The groups are shells around one centre, one inside the other: the same stretched ball of 5 dimensions in 8 sizes.
In the rows, zero is written as 128.
Known rows, each followed by its group:
[110  79 127 135 124 149 137 121 163 121] | (2)
[133 105 121  75 106 108 143 144 148  73] | (1)
[104  50 177 115 102 106 132 135 174 116] | (4)
[127 141  89 175 148 187 101 110 114 163] | (6)
[ 98  69 203 117 153 117 105 157 165 164] | (7)
[156 161  44 155 103 163 134  96  92 103] | (5)
[105  58 162  96 128 115 151 144 179 106] | (0)
[144 111 114  92  86  96 148 131 128  72] | (6)
[163 166  87  86 109 109 130 140  94  81] | (4)
[107 103 139 196 160 177 101 112 130 198] | (5)
[145 126  78 124  76 133 133 108 120  79] | (1)
[ 97  46 194  90 136 102 142 156 186 121] | (7)
[121 103 172 132 165 115 129 146 127 166] | (3)
[143 125 136 114 107  98 122 136 109 117] | (1)
[ 89  26 209 120 144 105 153 145 189 145] | (5)
[107  85 144 193 126 161 104 105 138 179] | (7)
[129 126 141 169 160 142 116 125 104 182] | (6)
[127 122 105 124 168 156 148 133 135 130] | (0)
[ 87  49 207 152 134 129  96 137 172 180] | (7)
[122 122 102 152 159 173 126 120 132 149] | (3)
[128 139 108 153 156 167 105 125 116 159] | (3)
[133 141  91 135 174 166 141 129 119 139] | (0)
[115 120  98 179 167 194 120 110 132 169] | (5)
[109  92 111 155 132 174 123 112 156 136] | (1)
[114 106 136 132 180 155 135 140 144 155] | (0)
[129 112 120 158  98 137 108 110 120 135] | (6)
[128 111  79 150 136 168 159 105 137 115] | (7)
[130  98 143 109 128 106 151 138 136 114] | (2)
[135 139 117 118 161 141 125 142 118 136] | (2)
[124 105 112 155 139 152 144 114 131 139] | (2)
[114  77 125 128 111 140 141 119 162 109] | (2)
[116  84 120 157 135 150 156 110 146 135] | (0)
[ 86  47 180 151 153 148 126 131 181 167] | (6)
[127  96 169 105 140  93 142 150 132 131] | (4)
[143 132  97  91 129 126 147 138 126  88] | (3)
[164 201  41 139 157 172 124 120  72 125] | (5)
[118 104 101 173 132 174 129 103 136 145] | (4)
[122 105 165  94 144 108 118 158 141 131] | (1)
[100  61 187 141 124 120 111 135 161 157] | (3)
[125  90 162 119 136 101 147 140 134 133] | (4)

New rows, each followed by its group:
[131 109 150 134 127 112 124 133 119 142] | (2)
[121  89 149 129  97 116 114 127 142 123] | (2)
[112 104 174 160 191 139 121 141 125 201] | (0)
[107  55 171 143 113 113 141 123 159 137] | (6)
[ 92  29 200 103 127 101 147 147 192 123] | (5)
[101  72 205 161 189 124 132 144 142 206] | (7)
[123  89 165  86 125  94 136 154 148 109] | (3)
[148 145  68 138  88 148 118 106 107  97] | (3)
[132  94 131 126  82 107 132 119 132 102] | (0)
[143 144  45 129 126 174 148 108 123  90] | (5)
[114  69 185 103 127  92 139 149 156 126] | (3)
[100  72 150 182 119 159 103 108 153 169] | (5)
[160 171  71  98 107 131 117 131  96  85] | (2)
[113  70 192  85 128  85 133 160 161 119] | (6)
[ 87  27 171 140 112 135 139 120 195 129] | (7)
[126 124 174 132 163 117  97 153 112 179] | (7)
[129 123 131 145 116 137  96 125 118 145] | (3)
[137 141 116 150 163 146 127 128 103 159] | (2)
[134 112 157 126 120 101 119 138 116 139] | (1)
[128 133 117 167 139 160  99 118 111 165] | (3)
[168 186  49 105 146 144 151 129  84  92] | (7)
[133 118 146 137 144 118 128 135 114 151] | (2)
[149 169  73 150 166 165 135 120  89 144] | (6)
[149 158 113 127 176 131 140 141  91 148] | (5)
[145 146  72  96 124 146 137 131 124  82] | (1)
[ 83  16 217 132 123 107 135 138 194 149] | (5)
[133 133 103 170 117 158 102 108 108 150] | (1)
[133 113 115 137  79 128 107 114 125 111] | (6)
[140 112  79  98  53 125 129 114 141  49] | (7)
[148 141  84 125  86 133 117 115 109  94] | (2)
[133 130  87 166 124 166 122 104 115 137] | (2)
[111  82 165 160 139 132 122 125 139 168] | (2)
[172 184  47 119 127 138 150 119  75  92] | (7)
[ 93  62 213 131 168 120 111 155 165 183] | (5)
[138 139  69 116  97 160 110 117 129  87] | (6)
[150 174  61 145 143 172 115 117  92 130] | (3)
[140 144  70 113 140 161 140 126 124  99] | (6)
[154 177  56 128 121 163 108 119  94 108] | (3)
[138 139 116 114 164 135 137 143 115 132] | (3)
[127  93 140  87 121 106 149 145 150  93] | (3)
[131 128 135 102 166 128 130 153 127 133] | (6)
[131 102 155 116  98  97 116 136 127 119] | (1)
[124 105 162 100 141 108 121 153 137 131] | (2)
[145 159 113 167 162 146 115 124  81 175] | (7)
[ 89  33 216 121 139 106 129 149 185 154] | (6)
[153 135  87  68  97 107 152 139 125  52] | (0)
[144 131  86 129 114 136 146 116 114 102] | (2)
[105  70 152 126  94 132 104 127 168 120] | (0)
[100  61 151 135 132 142 138 126 173 132] | (3)
[120  82 165 130  87 104 108 129 141 127] | (5)
[117 126 140 172 175 166  98 129 118 195] | (0)
[ 94  63 204 165 165 131 112 138 153 200] | (6)
[136 142 106 162 121 153  94 115 103 151] | (1)
[107  78 194 125 169 113 130 153 149 169] | (4)
